The rows of each matrix lie in a flat space through zero, up to rounding. After each matrix: how many dimensions does the smallest such space have?

[[-13 -10 -12  -4  14  24  26  23  -6 -13  -7  -4  11  13 -37  -5   2  13
  -19 -25  10   2  15  24 -29]
 [-10  31 -21  13 -18   2  14 -12 -14  -9   3   5   5 -23  21  -1  -7   0
  -27   6  17  19 -20 -22  26]
 [-12 -21 -29  19  35  -7  14  27   1  -6  23  29  50  10 -53 -22 -26 -22
  -43 -20  18   8  -3  22 -23]
 [ -4  13  19  -2 -17  -3 -25 -16   1  -8 -13   7  -3  -5  43   7   8   1
   31  21  -4   4   0 -13   9]
 [ 14 -18  35 -17  10  -2 -44 -16  -9   4 -23 -10  -9  38  64   8   4  -4
   43  28 -39 -22  -1  -7  19]
 [ 24   2  -7  -3  -2   4  13  -8 -46   0   4  -8   4  29  28   3 -18  23
  -10   4  -5 -22 -10 -35  13]
 [ 26  14  14 -25 -44  13  10 -30  -3  -1  25 -25   8  15 -14  -3  30  12
   27 -11  -6   1   3 -24  -2]
 [ 23 -12  27 -16 -16  -8 -30 -22  10  -8 -27 -39 -17   4  40  26  40  16
   38  36 -24 -22   4 -28  27]
 [ -6 -14   1   1  -9 -46  -3  10  21  30 -29 -12 -41 -42  -3  -6 -29 -39
   19   4 -15  -8  22  31   8]
 [-13  -9  -6  -8   4   0  -1  -8  30  15 -14 -33  -9 -19   7 -12   8 -34
   -9   8 -21  26  -9  11  21]
 [ -7   3  23 -13 -23   4  25 -27 -29 -14   0  -2   8  -3  -2 -28 -18 -11
    0 -25  -8  38   2   1 -18]
 [ -4   5  29   7 -10  -8 -25 -39 -12 -33  -2  17  33  -8  48  -4   6   0
    9  29   0  36 -20 -42   5]
 [ 11   5  50  -3  -9   4   8 -17 -41  -9   8  33 -21   5   8   1 -18  47
   30 -15   7   8  13 -23 -58]
 [ 13 -23  10  -5  38  29  15   4 -42 -19  -3  -8   5  49   0   7   1  37
  -31 -13  -8 -15  -9  -7  -8]
 [-37  21 -53  43  64  28 -14  40  -3   7  -2  48   8   0  53  13 -27  18
  -56  29  31   4 -36 -12  15]
 [ -5  -1 -22   7   8   3  -3  26  -6 -12 -28  -4   1   7  13  22   5  16
   -5  14  10 -33  11   5  14]
 [  2  -7 -26   8   4 -18  30  40 -29   8 -18   6 -18   1 -27   5 -41   7
  -14 -21  13 -44  28  28  -8]
 [ 13   0 -22   1  -4  23  12  16 -39 -34 -11   0  47  37  18  16   7  59
    2  18  24 -28  15 -49 -27]
 [-19 -27 -43  31  43 -10  27  38  19  -9   0   9  30 -31 -56  -5 -14   2
  -62   0  32  18   0   2 -31]
 [-25   6 -20  21  28   4 -11  36   4   8 -25  29 -15 -13  29  14 -21  18
    0  20  19 -10   9   4 -18]
 [ 10  17  18  -4 -39  -5  -6 -24 -15 -21  -8   0   7  -8  31  10  13  24
   32  19   8   2   7 -40  -5]
 [  2  19   8   4 -22 -22   1 -22  -8  26  38  36   8 -15   4 -33 -44 -28
   18 -10   2  30  -8 -12 -20]
 [ 15 -20  -3   0  -1 -10   3   4  22  -9   2 -20  13  -9 -36  11  28  15
    0   9   7  -8  11 -15 -14]
 [ 24 -22  22 -13  -7 -35 -24 -28  31  11   1 -42 -23  -7 -12   5  28 -49
    2   4 -40 -12 -15  22  67]
 [-29  26 -23   9  19  13  -2  27   8  21 -18   5 -58  -8  15  14  -8 -27
  -31 -18  -5 -20 -14  67  63]]
	11

[[ 16   2  10  -2  -4 -13  -4 -11 -19  -2  18   6 -32  22  18   2  -1 -21
   24   4 -12  -5  -3  13 -11]
 [  2  -6 -11  -3  -6 -24  -5   1   9 -11 -16  -6   2 -12  -6   9   2   2
  -11 -10   1 -12   4  -8  -2]
 [ 10 -11   4  13  -5  -6 -18   0 -12 -14   3  -1 -12  16 -19 -24  25 -24
   17  12 -12  19 -16  11 -16]
 [ -2  -3  13  15   5  33  -6   4 -12   3  14   3   4  17 -18 -33  19 -12
   17  21  -5  34 -16  13  -5]
 [ -4  -6  -5   5  -1   1  -5   6   7  -6 -10  -4  11  -7 -16  -8  10   2
   -7   1   2   7  -3  -4  -1]
 [-13 -24  -6  33   1  30 -26  23  12 -20 -22 -14  41  -6 -76 -60  56  -7
   -9  24  -1  58 -28   0 -10]
 [ -4  -5 -18  -6  -5 -26  -1   5  20 -10 -25  -8  13 -25  -7  18  -3  14
  -25 -17   7 -19  10 -16   4]
 [-11   1   0   4   6  23   5   7   7   7  -2  -1  20  -6 -10  -9   2  11
   -8   5   7  12  -1  -3   7]
 [-19   9 -12 -12   7  12  20   7  24  14 -16  -3  32 -30   7  23 -23  37
  -33 -15  20 -17  18 -19  22]
 [ -2 -11 -14   3  -6 -20 -10   7  14 -15 -22  -9  11 -16 -21  -1  12   2
  -16  -7   1  -2  -1 -10  -3]
 [ 18 -16   3  14 -10 -22 -25  -2 -16 -22   3  -2 -24  21 -21 -24  31 -35
   23  12 -18  17 -18  13 -23]
 [  6  -6  -1   3  -4 -14  -8  -1  -3  -9  -2  -2  -8   4  -6  -4   9 -10
    5   1  -6   1  -4   2  -8]
 [-32   2 -12   4  11  41  13  20  32  11 -24  -8  60 -35 -28  -7  -1  42
  -40  -2  24  14   6 -20  23]
 [ 22 -12  16  17  -7  -6 -25  -6 -30 -16  21   4 -35  38 -14 -35  32 -46
   41  22 -24  28 -25  25 -27]
 [ 18  -6 -19 -18 -16 -76  -7 -10   7 -21 -21  -6 -28 -14  20  42 -14  -6
  -10 -30  -5 -49  16 -12  -8]
 [  2   9 -24 -33  -8 -60  18  -9  23  -1 -24  -4  -7 -35  42  70 -45  29
  -34 -43  12 -70  36 -26  14]
 [ -1   2  25  19  10  56  -3   2 -23  12  31   9  -1  32 -14 -45  21 -18
   32  33  -8  48 -23  23  -6]
 [-21   2 -24 -12   2  -7  14  11  37   2 -35 -10  42 -46  -6  29 -18  43
  -49 -24  22 -24  21 -29  21]
 [ 24 -11  17  17  -7  -9 -25  -8 -33 -16  23   5 -40  41 -10 -34  32 -49
   45  23 -25  27 -25  27 -28]
 [  4 -10  12  21   1  24 -17   5 -15  -7  12   1  -2  22 -30 -43  33 -24
   23  25 -11  41 -24  16 -14]
 [-12   1 -12  -5   2  -1   7   7  20   1 -18  -6  24 -24  -5  12  -8  22
  -25 -11  12 -10  10 -15  11]
 [ -5 -12  19  34   7  58 -19  12 -17  -2  17   1  14  28 -49 -70  48 -24
   27  41 -10  70 -35  22 -13]
 [ -3   4 -16 -16  -3 -28  10  -1  18  -1 -18  -4   6 -25  16  36 -23  21
  -25 -24  10 -35  19 -17  10]
 [ 13  -8  11  13  -4   0 -16  -3 -19 -10  13   2 -20  25 -12 -26  23 -29
   27  16 -15  22 -17  16 -17]
 [-11  -2 -16  -5  -1 -10   4   7  22  -3 -23  -8  23 -27  -8  14  -6  21
  -28 -14  11 -13  10 -17   9]]
	3

[[ 19 -10   1 -12   8 -16  21  18  13 -22  -1  21   8  -3   9   3   6   1
    3 -20 -21   6  -4 -10  -7]
 [-10  68 -35 -22  -7  19  16   4  -4  -9  -8 -23  38 -19   1  20   0  15
    7  -2  24   3 -11  -9  11]
 [  1 -35  31  14  -5   8  -4  -8  -8  21   2   4 -24  22   2  -6   8  -4
   -1 -13  -2  10  -3   0  -4]
 [-12 -22  14  13  -8   0 -22  -9   4  12  -8   5 -17   6   6 -12  -7  -9
    6 -13  -2   2  17 -10  -2]
 [  8  -7  -5  -8  15  -8  10  -1  -7  -5   6  16  -6 -20 -16  10 -17  -1
    4  12 -11  14  -9 -14 -14]
 [-16  19   8   0  -8  25  14 -12 -17  19  -8 -19   7   3  -1  15   2   4
    9 -19  15  15 -13 -17  -2]
 [ 21  16  -4 -22  10  14  27   2  -3 -12   6   1   9 -14  -9  20  -8   3
    7  -3  -7   4 -11 -18  -4]
 [ 18   4  -8  -9  -1 -12   2  36   8  -5  -7  25  13  -3   3  -7   1  12
   -7  11  12  20 -19  12   1]
 [ 13  -4  -8   4  -7 -17  -3   8   2  -4  -4  10  13  10   7 -14  12   0
   -4  -8  -4   0   6   0   4]
 [-22  -9  21  12  -5  19 -12  -5  -4  25  -5  -8 -20   5   0   0  -5   0
    1   2  18  12  -7   6  -2]
 [ -1  -8   2  -8   6  -8   6  -7  -4  -5   1   1 -10   8 -10   7 -14  -4
   -5  12 -12  -8  -8   0  -6]
 [ 21 -23   4   5  16 -19   1  25  10  -8   1  26  -3  -9  -1 -12  -1  -7
  -13  12  -7  11  -2   7  -8]
 [  8  38 -24 -17  -6   7   9  13  13 -20 -10  -3  15 -10  14   0   1   1
   -1 -20  14  11   1 -20   8]
 [ -3 -19  22   6 -20   3 -14  -3  10   5   8  -9 -10  40  20 -10  30   9
    0 -13  -6 -28   9  33  16]
 [  9   1   2   6 -16  -1  -9   3   7   0 -10  -1  14  20  15 -15  13   0
    1 -17   5 -11  13   3  11]
 [  3  20  -6 -12  10  15  20  -7 -14   0   7 -12   0 -10 -15  19  -9   1
   -4  13   6   6 -18  -8  -4]
 [  6   0   8  -7 -17   2  -8   1  12  -5 -14  -1   1  30  13  -9  -4  -1
   -1 -13   1 -17   6   2   9]
 [  1  15  -4  -9  -1   4   3  12   0   0  -4  -7   1   9   0   1  -1  -5
  -16   7   2  -2  -9   0   4]
 [  3   7  -1   6   4   9   7  -7  -4   1  -5 -13  -1   0   1  -4  -1 -16
  -11 -10   5   3   6 -18  -1]
 [-20  -2 -13 -13  12 -19  -3  11  -8   2  12  12 -20 -13 -17  13 -13   7
  -10  40  -9  14 -27  15  -9]
 [-21  24  -2  -2 -11  15  -7  12  -4  18 -12  -7  14  -6   5   6   1   2
    5  -9  10  13  -3 -14   3]
 [  6   3  10   2  14  15   4  20   0  12  -8  11  11 -28 -11   6 -17  -2
    3  14  13  19  -8  -6 -10]
 [ -4 -11  -3  17  -9 -13 -11 -19   6  -7  -8  -2   1   9  13 -18   6  -9
    6 -27  -3  -8  26 -11   2]
 [-10  -9   0 -10 -14 -17 -18  12   0   6   0   7 -20  33   3  -8   2   0
  -18  15 -14  -6 -11  13   6]
 [ -7  11  -4  -2 -14  -2  -4   1   4  -2  -6  -8   8  16  11  -4   9   4
   -1  -9   3 -10   2   6   9]]
	12

[[ 28  22   3   2 -12  -3  -4 -22  17 -15   6  16   8 -20  -3  31   5 -13
    9  -7  -5  -1 -18 -11 -12]
 [ 22 -14  10  28  37  17  23  -9 -20  27 -21  16 -17 -17   9 -11  34  -5
  -23  12  -9   7 -10 -13   9]
 [  3  10  -1 -12 -16  -3 -10   2   7 -15  12   3   4  -2  -7   8  -6  -3
   11  -4   3  -5  -1  -2  -4]
 [  2  28 -12 -66 -15  21  -2  54 -15 -41  53  31 -18  11 -26 -18 -43  -1
   39  19  14 -53  76  13 -32]
 [-12  37 -16 -15 -36 -21  -2 -25  38 -21  12 -17  31  17   8  38 -51   4
   24 -19   1   8  17  22 -35]
 [ -3  17  -3  21 -21 -22   0 -48  31   4 -17 -22  29   4  19  36  -7   2
   -2 -24  -4  38 -29   5  -9]
 [ -4  23 -10  -2  -2   0  23 -18   6   5  -2  -3   9  16  17  10 -28   7
    6  -4   0  15  31  18 -29]
 [-22  -9   2  54 -25 -48 -18 -69  53  18 -43 -56  48   2  25  48   6   4
  -19 -41 -12  57 -84   1  19]
 [ 17 -20   7 -15  38  31   6  53 -34  -2  16  35 -38 -18 -24 -37  13 -10
   -1  33  -3 -55  31 -10   8]
 [-15  27 -15 -41 -21   4   5  18  -2 -20  27   3   2  26  -1  -6 -42  10
   26   2  13  -8  55  21 -30]
 [  6 -21  12  53  12 -17  -2 -43  16  27 -39 -20  14 -17  15  20  35  -5
  -29 -15 -14  33 -66 -14  25]
 [ 16  16   3  31 -17 -22  -3 -56  35   3 -20 -12  27 -15  15  47   9  -8
   -5 -24 -11  33 -51  -8  -4]
 [  8 -17   4 -18  31  29   9  48 -38   2  14  27 -35  -5 -16 -41  12  -2
   -2  28   3 -36  35  -6   7]
 [-20 -17  -2  11  17   4  16   2 -18  26 -17 -15  -5  19  16 -25   5  13
  -17   3   4  21  12   9   8]
 [ -3   9  -7 -26   8  19  17  25 -24  -1  15  15 -16  16   0 -24 -16   7
    9  14   9 -10  52  11 -17]
 [ 31 -11   8 -18  38  36  10  48 -37  -6  20  47 -41 -25 -24 -32  18 -13
    2  34  -3 -54  33 -15   2]
 [  5  34  -6 -43 -51  -7 -28   6  13 -42  35   9  12   5 -16  18 -15  -2
   32 -12  16  -3   4  -3 -13]
 [-13  -5  -3  -1   4   2   7   4 -10  10  -5  -8  -2  13   7 -13  -2   8
   -5   1   5  10  11   7   1]
 [  9 -23  11  39  24  -2   6 -19  -1  26 -29  -5  -2 -17   9   2  32  -5
  -26  -1 -12  14 -39 -13  21]
 [ -7  12  -4  19 -19 -24  -4 -41  33   2 -15 -24  28   3  14  34 -12   1
   -1 -22  -6  27 -28   6  -7]
 [ -5  -9   3  14   1  -4   0 -12  -3  13 -14 -11   3   4   9  -3  16   5
  -12  -6   1  23 -18  -3  12]
 [ -1   7  -5 -53   8  38  15  57 -55  -8  33  33 -36  21 -10 -54  -3  10
   14  27  23 -18  75   4 -11]
 [-18 -10  -1  76  17 -29  31 -84  31  55 -66 -51  35  12  52  33   4  11
  -39 -28 -18  75 -48  14   1]
 [-11 -13  -2  13  22   5  18   1 -10  21 -14  -8  -6   9  11 -15  -3   7
  -13   6  -3   4  14   9   1]
 [-12   9  -4 -32 -35  -9 -29  19   8 -30  25  -4   7   8 -17   2 -13   1
   21  -7  12 -11   1   1   2]]
	5

[[  0  22  -7  21   8   3  13 -13   1   1 -16   0  -5  -2   4   0   1   5
    1   6   2   6   5   6   4]
 [ 22 -12  32 -23  10 -51  10  28 -47 -82   8  20  31  16  17  -4 -24  20
    7 -42 -10  11 -57  23 -25]
 [ -7  32 -20  35   7  21  13 -25  17  28 -23  -7 -17  -8   0   1   9   0
   -1  21   7   4  26   0  13]
 [ 21 -23  35 -34   5 -51   3  34 -46 -80  16  19  33  16  14  -4 -24  17
    6 -44 -11   8 -58  19 -26]
 [  8  10   7   5   9 -16  12   2 -16 -28  -8   7   7   4   9  -1  -8  10
    3 -11  -2   8 -16  12  -6]
 [  3 -51  21 -51 -16 -14 -27  32 -10 -15  37   3  17   8  -7  -1  -6  -8
   -1 -19  -7 -12 -21 -10 -13]
 [ 13  10  13   3  12 -27  16   6 -26 -47  -8  12  14   7  13  -2 -13  16
    5 -20  -4  12 -29  18 -11]
 [-13  28 -25  34   2  32   6 -28  29  49 -20 -12 -23 -11  -6   2  15  -7
   -3  30   8  -1  38  -8  18]
 [  1 -47  17 -46 -16 -10 -26  29  -7  -9  34   2  14   6  -7  -1  -4  -8
   -1 -16  -6 -12 -16 -11 -10]
 [  1 -82  28 -80 -28 -15 -47  49  -9 -10  60   1  22  10 -14  -1  -5 -16
   -2 -25 -10 -22 -25 -20 -17]
 [-16   8 -23  16  -8  37  -8 -20  34  60  -5 -15 -23 -11 -13   3  18 -15
   -5  31   8  -9  41 -17  18]
 [  0  20  -7  19   7   3  12 -12   2   1 -15   0  -5  -2   4   0   1   4
    1   5   2   6   5   5   4]
 [ -5  31 -17  33   7  17  14 -23  14  22 -23  -5 -15  -7   1   1   7   1
   -1  18   6   5  22   2  12]
 [ -2  16  -8  16   4   8   7 -11   6  10 -11  -2  -7  -3   1   1   3   1
    0   9   3   3  10   1   6]
 [  4  17   0  14   9  -7  13  -6  -7 -14 -13   4   1   1   7  -1  -4   8
    2  -3   0   8  -6  10  -1]
 [  0  -4   1  -4  -1  -1  -2   2  -1  -1   3   0   1   1  -1   0   0  -1
    0  -1  -1  -1  -1  -1  -1]
 [  1 -24   9 -24  -8  -6 -13  15  -4  -5  18   1   7   3  -4   0  -2  -4
    0  -9  -3  -6  -9  -5  -6]
 [  5  20   0  17  10  -8  16  -7  -8 -16 -15   4   1   1   8  -1  -4   9
    2  -3   0   9  -6  11  -1]
 [  1   7  -1   6   3  -1   5  -3  -1  -2  -5   1  -1   0   2   0   0   2
    0   1   1   2   0   3   1]
 [  6 -42  21 -44 -11 -19 -20  30 -16 -25  31   5  18   9  -3  -1  -9  -3
    1 -22  -7  -8 -26  -4 -14]
 [  2 -10   7 -11  -2  -7  -4   8  -6 -10   8   2   6   3   0  -1  -3   0
    1  -7  -2  -1  -9   0  -5]
 [  6  11   4   8   8 -12  12  -1 -12 -22  -9   6   5   3   8  -1  -6   9
    2  -8  -1   7 -12  10  -4]
 [  5 -57  26 -58 -16 -21 -29  38 -16 -25  41   5  22  10  -6  -1  -9  -6
    0 -26  -9 -12 -29  -8 -17]
 [  6  23   0  19  12 -10  18  -8 -11 -20 -17   5   2   1  10  -1  -5  11
    3  -4   0  10  -8  13  -2]
 [  4 -25  13 -26  -6 -13 -11  18 -10 -17  18   4  12   6  -1  -1  -6  -1
    1 -14  -5  -4 -17  -2  -9]]
	2

[[ 21  84 -13 -68  75 -27 -29   7 -14  -5 -20  41 -27   7  -5 -46  42 -37
    9 -39  23  47  -9  63  48]
 [ 84  26  20  -2 -45  -2  41  -6   0  -3 -24  55   1  26  -3   8  35 -15
   -4  39  19 -16  11  46  60]
 [-13  20  66   2  14 -56 -25  -2 -20   6  43  17  51  13 -35  -2 -23   2
   14   7  20 -34  58  32  -4]
 [-68  -2   2 -26  -5 -15 -46   4  28   2  -1  -3  -8  -6   9 -42  -3  21
   14 -53  37  -3  38 -34  13]
 [ 75 -45  14  -5 -14 -14  63  59  15  -4  -4   9  24  23  50  -1  75  21
   14  33  -5  -1  -8  18 -12]
 [-27  -2 -56 -15 -14   4  14 -28  -5   3  -2  -4 -10 -28  30  24  -2 -31
  -33 -62 -14  26  -4   7   9]
 [-29  41 -25 -46  63  14 -65 -54 -23  -8  43   1  22 -29 -15 -12 -26 -11
  -29 -30 -15  38  11 -25 -18]
 [  7  -6  -2   4  59 -28 -54  -7   7   0  79 -26   9 -27 -22 -45 -27   6
   29 -14  20  -2  61 -14 -65]
 [-14   0 -20  28  15  -5 -23   7  15 -12  34 -26 -23 -24  -1  -6 -19  10
    7 -30  21  -4  20  -7 -19]
 [ -5  -3   6   2  -4   3  -8   0 -12 -11  15  -5  17  14   3  21 -15  13
  -19  17  -7   4 -21 -11  -1]
 [-20 -24  43  -1  -4  -2  43  79  34  15 -82  -1 -19  17  21 -34  72  30
   54   6   3 -19 -18   1  11]
 [ 41  55  17  -3   9  -4   1 -26 -26  -5  -1  38   6   9 -31  15  -4 -26
  -13  23   3  -3   3  46  37]
 [-27   1  51  -8  24 -10  22   9 -23  17 -19   6  47   0 -13  14  17  -1
    8  14 -36 -14   2  14 -19]
 [  7  26  13  -6  23 -28 -29 -27 -24  14  17   9   0  15 -44 -15 -41 -31
   12  14   7  -1  12  28  -2]
 [ -5  -3 -35   9  50  30 -15 -22  -1   3  21 -31 -13 -44 -12  -9 -15  -9
    3 -11 -28  18   1 -26 -54]
 [-46   8  -2 -42  -1  24 -12 -45  -6  21 -34  15  14 -15  -9 -14  -1 -15
   -9 -18 -24  10   9 -30   8]
 [ 42  35 -23  -3  75  -2 -26 -27 -19 -15  72  -4  17 -41 -15  -1  -5 -16
  -12 -12 -10  21  30  19 -42]
 [-37 -15   2  21  21 -31 -11   6  10  13  30 -26  -1 -31  -9 -15 -16  -4
   27 -43  10 -18  51   6 -40]
 [  9  -4  14  14  14 -33 -29  29   7 -19  54 -13   8  12   3  -9 -12  27
    9   0  34  -8  20   4 -14]
 [-39  39   7 -53  33 -62 -30 -14 -30  17   6  23  14  14 -11 -18 -12 -43
    0 -50  13  20  18  53  23]
 [ 23  19  20  37  -5 -14 -15  20  21  -7   3   3 -36   7 -28 -24 -10  10
   34  13  46 -30  26  18  18]
 [ 47 -16 -34  -3  -1  26  38  -2  -4   4 -19  -3 -14  -1  18  10  21 -18
   -8  20 -30  23 -39   4 -11]
 [ -9  11  58  38  -8  -4  11  61  20 -21 -18   3   2  12   1   9  30  51
   20  18  26 -39   1   7  24]
 [ 63  46  32 -34  18   7 -25 -14  -7 -11   1  46  14  28 -26 -30  19   6
    4  53  18   4   7   6  34]
 [ 48  60  -4  13 -12   9 -18 -65 -19  -1  11  37 -19  -2 -54   8 -42 -40
  -14  23  18 -11  24  34  42]]
	10
